The rows of a group lie close to one hidden flat surface of 13 dimensions, which may be shifted away from zero. Surfaces can cross.
In the rows, 128 means zero.
Some rows, each with its group after it:
[ 96  87  93 154 147 120 157 113 117 110 145 119 124  94 151 127 120 199
 103 135 106 164 107] -> q_405
[127 171  97 147 115 108 132  89 148 124 146 106  72 137  99 146 128 113
 127 186 130 109 155] -> q_629
[117 144 113 139 182 133 134 167 116 128 133 149 127 131 145 183 145 184
  95 150 150 129 145] -> q_405
[120 144 126 126 188 139 102 167 101 112 145 154 142 129 146 202 138 165
 136 130 157 113  90] -> q_629
[151 146 128 114 114 119  55 134 100  94 158 132 172 154 130 139  75  92
 132  96 144  80  94] -> q_629
[ 91 144 120 185 113  84 129  97 162 103 114 137  93 126 144 168 194 117
 139 136 132 138  70] -> q_405
[112 137 120  99 100 177 179  94 124 130 124 168 155 148 148 135 149 156
 129 119 173 182 156] -> q_270
[122 124 149 150 100  93 119 189 177 100  79 137  85 162 147 126 110 113
 142 153 138 152 100] -> q_405
[102 124 136 131 144 153 170 127 172 133 117 169 173 129 174 170 170 153
 101  92 169 169 145] -> q_270
[160 176 146  90 144 117  87 130 106 111 127 145 147 125 198 144  64  98
  72 160 157  95 121] -> q_629
[123 162  90 123 113 145  93 152 104 121 112 103  96 164 123  79  80  97
 143 149 147 122 152] -> q_270
[155 139 167 100 115 110 154 162 171 114 140 147 141 133 109 146 158 118
 154 138 136 110 112] -> q_158
[127 158 152 100 126 115 190  78 117  66 144 181 115 106 109 177 122 124
 138 157 149 156  77] -> q_158
[124 105 107 113 145 179  44 130  66 146 132 139 208 108 137 128 128 135
 130  76 121 123 116] -> q_629
[196 121 135 136 109  88 111 108 164 145 162 135 151 138 131 127  94 142
  62 136 112  88 192] -> q_270
[121 137 131 164 151 120  77  56  98 183 127  91 106 113  98 200 127  96
 130 165 119 114 169] -> q_405
[129 145 147  67 115 165 180 119 104 155 120 168 154 114  71 125 110  95
 106 147 163  76 142] -> q_158
[173 109 163  60  35 130 181 109 160 126 156 153 157 126 102  77 120 138
 123 146 107 136 134] -> q_270
[123 150 154 119 142 143 134 140 116 103 133  96  85 197 168 115 113 137
 165  91 130 172 155] -> q_405
[167 153 106  94 127 123 170 102 168  93 145 175 129  85 167 105 133 145
 120 106 149  61  72] -> q_629
[115 132 104 160 133 131  86 130 150 163  87  88  77 145 115 119 105  85
 141 126 133  89 164] -> q_270
[174 114  95 127 109  99 142 125 158 170 131 139 138  89 106  86  95 126
 150 154 170  51 110] -> q_270
[138 119 166 128 133 111 143 177 152 119  88 114  86 163 139 102  71  99
 138 120 137 127 131] -> q_405
[149 150 126  98  99 170  56 125 113 159 106 134 164 125 144  98 131  86
 105 126 112 103 152] -> q_629
[173 157 177  71 135 135 150  88 164 110 129 135 116  97 156 139 126  96
 119 137 111 124 130] -> q_158
[144 145 150  91 126 157 144  88 120 205 100 130  96 105 117 133 167 125
 182 142 152  91 127] -> q_405
[ 92 130 100 135 155 154 109 165 129 120 142  75 181 118 118 102 134  86
 122  96 117 108 140] -> q_405
[201 108 166 111 137 101 137 174 176 135 149 128 165 125 132 118 134 131
 142 124 123 134 155] -> q_158
[146 165 123  88 137 185  70 184 128 183 109 117 182 131 137 116 156  76
 133 143 149 100 179] -> q_629
[105 123  93 143 131  97 144 152 103  12 185 129 144 145 134 114  70 150
 126 109 134 164  72] -> q_405
[150 128 106 126 137 117 182 118 169 126 139 181 142 120 131 165 107 157
 142 130 214 104 106] -> q_270
[ 96 145 111 174  47  89 110 136 139 153 100 131 121 181 117 119 142  89
 149 171 190 117 109] -> q_158
[162 147 148 146 148  90 133 118 108 181 122 124 165 121 145 144 141  94
 133 174 182 134 149] -> q_158
[106  98 133 147 116 125 155  94 193 133 109 116 140 132 173 155  77 122
  67 123 151 162 170] -> q_158
[127 138 153 152 143 139 104  77 163 160  86 103  77 143 164 155 147 108
 141  85 111 144 175] -> q_405
[107 109  99 163 108  84 178 110 123  58 176 148  97 141  86 144 102 188
 126 126 118 134  80] -> q_405
[111 121 145 133 159 125 102 149 176  89  83 127 100 126 193 142  77  88
 126  71 138  95  63] -> q_629
[ 88 102  83 103 133 154 164 160 144 113 130 116 172  75 149  96 110 147
 128 143 150 120  71] -> q_629
[138 130  91 117 154 145 134 110 154 127 133 134 121  75 153 118 140 157
  81 123 103  96 135] -> q_629
[132 127 130 113  88 121 106 184 117 110  91 154 155 135 125  71 101  76
 152 155 158 152  88] -> q_629
[150 162 122  92 133 153  90 136 140  86 136 162 114 146 126 164  95 129
 135 125 142 104 107] -> q_405
[131 124 172 118  91 117 127  81 105 148 123 120  78 155 108 157 101 128
 128 185 106 183 163] -> q_270
[157 152 138 117 123 126  73 111 143  75 134 125 138 164 184 132  87  79
 157  96 140 168 120] -> q_405
[103 116 101 143  63 139 139 156 148 156  74 141 136 152 137  56 126  96
 140 139 173 164 140] -> q_270
[125  73 100 155  77  82 220  86 112 112 139 172 157  99  97  74  87 144
 125 136 173 155  94] -> q_158
[131 137 137 118 118 119  85 160 127  91 163  97 133 137 114 124 137 121
 106 119  68  92 112] -> q_158
[141 164 172  68 145 120 177 112 128 103 133 142 115  72 122 131 153  94
 138 167 118 103  78] -> q_158
[166 143 147 120 159 151 138  87  90 122 131 153 113 154 101 114 114  96
 143  37 127 104 162] -> q_629
[174 136 158 124 156 133 145 104  59 109  94 203 106 129 130 102 109 133
  96  82 118 156 155] -> q_629
[155 112 101 148 144 108 148 133 120  98 178 154 182 132 165 131 123 192
 107 111 147 175 134] -> q_405
[149 119 109 152 175 152  89 108 135 144  85 150 110  93 162 134 127 120
 159  98 142 156 123] -> q_629
[184  98 115 158 147  77 140  85  36 146 180 140 180 107 115 116  78 161
 109 152 144 165 162] -> q_158
[181 169 151 119 122  82 149 117 121 143 113 166 145 109 153 102 147  71
 155 162 186 103  92] -> q_158
[132 194  92 130 137 132 142 103 108  94 152 143  94 167 154 125 139 140
 114 107 147 111 156] -> q_270
[121 117 101 152  81  88 130 126 167 124 155 120 129 130  93 134 133 132
 130 164 122 108 117] -> q_270
[138 155 114 126 154 118 174  84 125 105 179 147 127 107 150 158 145 177
  97 133 139 108 123] -> q_270
[126 121 181  96 111 154 134 143 181 162  73 148  77 159  95 175 117 100
 186 139 159 142 126] -> q_270
[127 146 163 105 123 103 152 122 169  87 147 138 117 123 121 202 107 113
  95 207 125 150 120] -> q_158
[157 127 124  91 112 144 165  97 120 106 145 127 140 134 158  85  50 130
 100 134 143 168 168] -> q_270
[130 121 181 108 159 153 113 177 123 127  97 128 197 126  98 145 119  26
 138 104 143 163 154] -> q_158

New rows. What belongs after each?
[122 112 116 116 117 132 159 157  86 164 115 137 131 135 122  68 107 151
 126 112 149  88 120] -> q_158
[115 162 164 120 157 124 149 134  54 100 110 156  89 183 117 159  70 109
 116 136 166 149 134] -> q_629
[ 88 118  95  90 135 187 167  92 131 155 145 108 148  97 101 152 123 136
 178 132 169 127 123] -> q_270
[143 136  99 143 123 114 129 132 135 140  99 115 122 128 170  50  91 103
  98 118 137 114 155] -> q_270
[119  90 132 163 147 119 120 153 116 133 111 125 165 145 146 127  90 126
 110 106 155 169 151] -> q_158
[ 73 138 153 108 106 148 131 112  77 105  91 150 111 139 122 112 149  91
 150  68 127 103  36] -> q_629
[ 83 125  94 135 132 156 112 136  96 157 121  87 135 112 108 122 134 126
  95 181 109 152 180] -> q_629
[114 111 186  86 128 169 183  91 147 150  89 147  99 128 148 150 140 138
 140 112 132 178 140] -> q_270
[137 133 120 138 117 120  64 113 144 108 133 111 148 134 135 143 108  81
 138 127 125 132 127] -> q_405
[140 152 136  86 166 152 150 153  93 124 140 122 183 116 144  81 118  95
 119  87 146  95 136] -> q_629
[ 89 154 170  94 188 164 119 118  96 115 143 103 147 104  93 224 116  78
  78 166  94 147 164] -> q_158
[113 173 138 102 148 162  82 109  52 139 126 138 166 112 147 134 194 107
 132  87 126  99  85] -> q_629
[ 92 128 134 112 140 146 136  72 108 108 132  87  98  92 142 116 125 122
 102 117  64 134 119] -> q_158
[112 134 146 167 110 100 148  88 147 152  80 136  43 151 115 151 133 114
 160 152 152 139 125] -> q_270
[141 144 110 124 160 138 155 113 102 127 144 119 139 113 115 103 136 114
 139 108 138 125 155] -> q_629
[158 171 165 145 107  64 143  75 123 147 151 115 125 134 172 135 200 120
 155 143 144 102  91] -> q_405
[146 178 135  98  65 143 127 107 178 164 120  96 144 156 137  80 167  45
 139 126 147 106 184] -> q_270
[137 171 118 101 114 116 137 110  81  97 195 113 179 132 112 101 121  92
 154 119 151  77  89] -> q_629
[158 132  87 113  97 159  80  56  67 137 180 168 143 137  80 146 118 175
 111 124 114 120 167] -> q_629
[121  97 172 143 154  91 116 207 176 115 120  80 120 127 153 149 115 121
 134 175  97 185 122] -> q_158
[153 164 129 149 121  96 155  71 115 169 137 166 113 114 142 139 212 162
 112 142 136  86 119] -> q_270
[144 117 109 135 158  92  96 183  97  84 142 118 187 101 163  92  66 120
  80 157 124 147 115] -> q_629
[ 79 173 145 122 185 141 107 113  57 116 160  82 135 148 146 193 112 120
  90 112 124  85 121] -> q_629
[105  93 144 137 130 128 134 125 131 124 117 113 105 111 135 123 132 160
  87 119  57 157 136] -> q_270
[139 197 181 116 153  95 170 152  77  92 100 155  95 161 138 115 116  70
 117 155 162 127 115] -> q_629
[ 67 120 147 114 176 167 168 115  57 160 111  95 112  99 108 129 154 124
 148 130 111 149 123] -> q_158
[155 165 120  91  77 133 173  69 100 146 122 144  89 140 123  73 126 115
 159 160 159 116 131] -> q_270
[128 100  74 125  78 117  77 128 147 107 128 125 176  66 160  75  99 121
 109 150 114 117  60] -> q_629
[156 127 124 182  86  71 123  60 133 142 154 118 166 128 118 112 175  86
 159 127 141 156 130] -> q_158
[135 108 122 142 147 151  83 114  83 135  63 179 134  73 172  96 149 129
 105 105 103 178 102] -> q_629
[ 78 147 133  91 120 146 147  99  86  87 127 141 106 115 102 155  68 113
  67 173 109 128 112] -> q_158
[123 104  97 154 179 137 165 110 146 104 135 118 115  90 120 113 135 136
 179  61 136 132  94] -> q_629
[149 143 131 125 146 130 145  63  88 105 113 191  78 121 142 145  94 159
 107 100 137 133 114] -> q_629
[ 65 157  98 135 164 152 138 119 105  84 133 120  86 112 128 168 142 144
 140 131 124 117  77] -> q_405
[123 135 140 112 148 126 150 122  34 170 127 124 143 106  79 125 116 106
 130 194 149 135 142] -> q_158
[130 107  82 129 103 144 129 130 130 139 152 120 151 116 115  67 138 165
  90 101  85  87 152] -> q_270
[ 90 113 150 142 118 100 123 207 147 103 136  99 122 147  93 149 142 128
 144 167  96 145  94] -> q_158
[132 112 129  93 142 147 174 175 123 104 136 131 176 121 120  68  90 110
 124  88 149 111 127] -> q_629
[150 137 129 121 148  99 177 142 133  93 111 146 148  97 221  70  93 121
  76 140 150 155 119] -> q_270
[150 124 125 154 165 147  91  69 101 144  95 117 100 132 120 117  92  76
 176  74 146 163 170] -> q_629
[130 155 125 115 105 150 114 162 169 125 157 163 190 164 130 190 185 139
 124 144 176 134 148] -> q_270
[125 125 125 123 174 156 181  90 130 142 133 160 171 103 192 159 147 175
  88  98 174 159 156] -> q_270
[136 137 133 143  98 119 158 141 206 117 120 166 150 153 155 124 171 120
 102  85 159 115 145] -> q_270
[166 173 113 118 149  97 153  76  86  95 139 161 141  79 178  98 130 108
 151 134 177 126  55] -> q_629
[141 130 150 139 128 114 130 171  68 170  91 113  96 157 139  72 162 135
 211 133 152 147  98] -> q_158
[ 73 151  99 126 124 155 127 111 143 123 156  89 111 148  87 178 142 114
 173 147 153 124 133] -> q_270
[126 140 120 112 116 153  96 135  76 150 108 125 163  97 141  78 144 109
  71 151  92 136 150] -> q_629
[134 107  93  86  96 158 183 114 122 121 139 144 157 106 100  57  89 134
 144 109 155 125 128] -> q_629
[146 161 106 121 150 116 109 142 129 111 173 154 164 107 167 175 164 182
  69 152 118  64 107] -> q_405
[159 137 134 130 147 105 137 145  97 119 140 160 152 150 181 148 115 161
 155 164 195 207 121] -> q_405
[163 122 110 102 102 123 136  70 109  92 100 211 127  81 182  82  86 140
 113 116 147 130  52] -> q_629
[101 147 100 144 142 139  94 153 163 153  88  81 123  89 159 122 156  76
 153 179 145 131 120] -> q_629
[159 145 148 148  76  85  97  92 155  88 150 131 104 186 116 146 120  93
 180 119 145 154 116] -> q_405
[ 91 172 122 108 127 149 139  89 113 108 130 123  70 136 169 116 165 164
 125  84 111  65  76] -> q_158
[ 99 135 136 131  90 145 130  56 126 134 121 119 124 140 105 147 128  84
 124 124 130 165 163] -> q_158
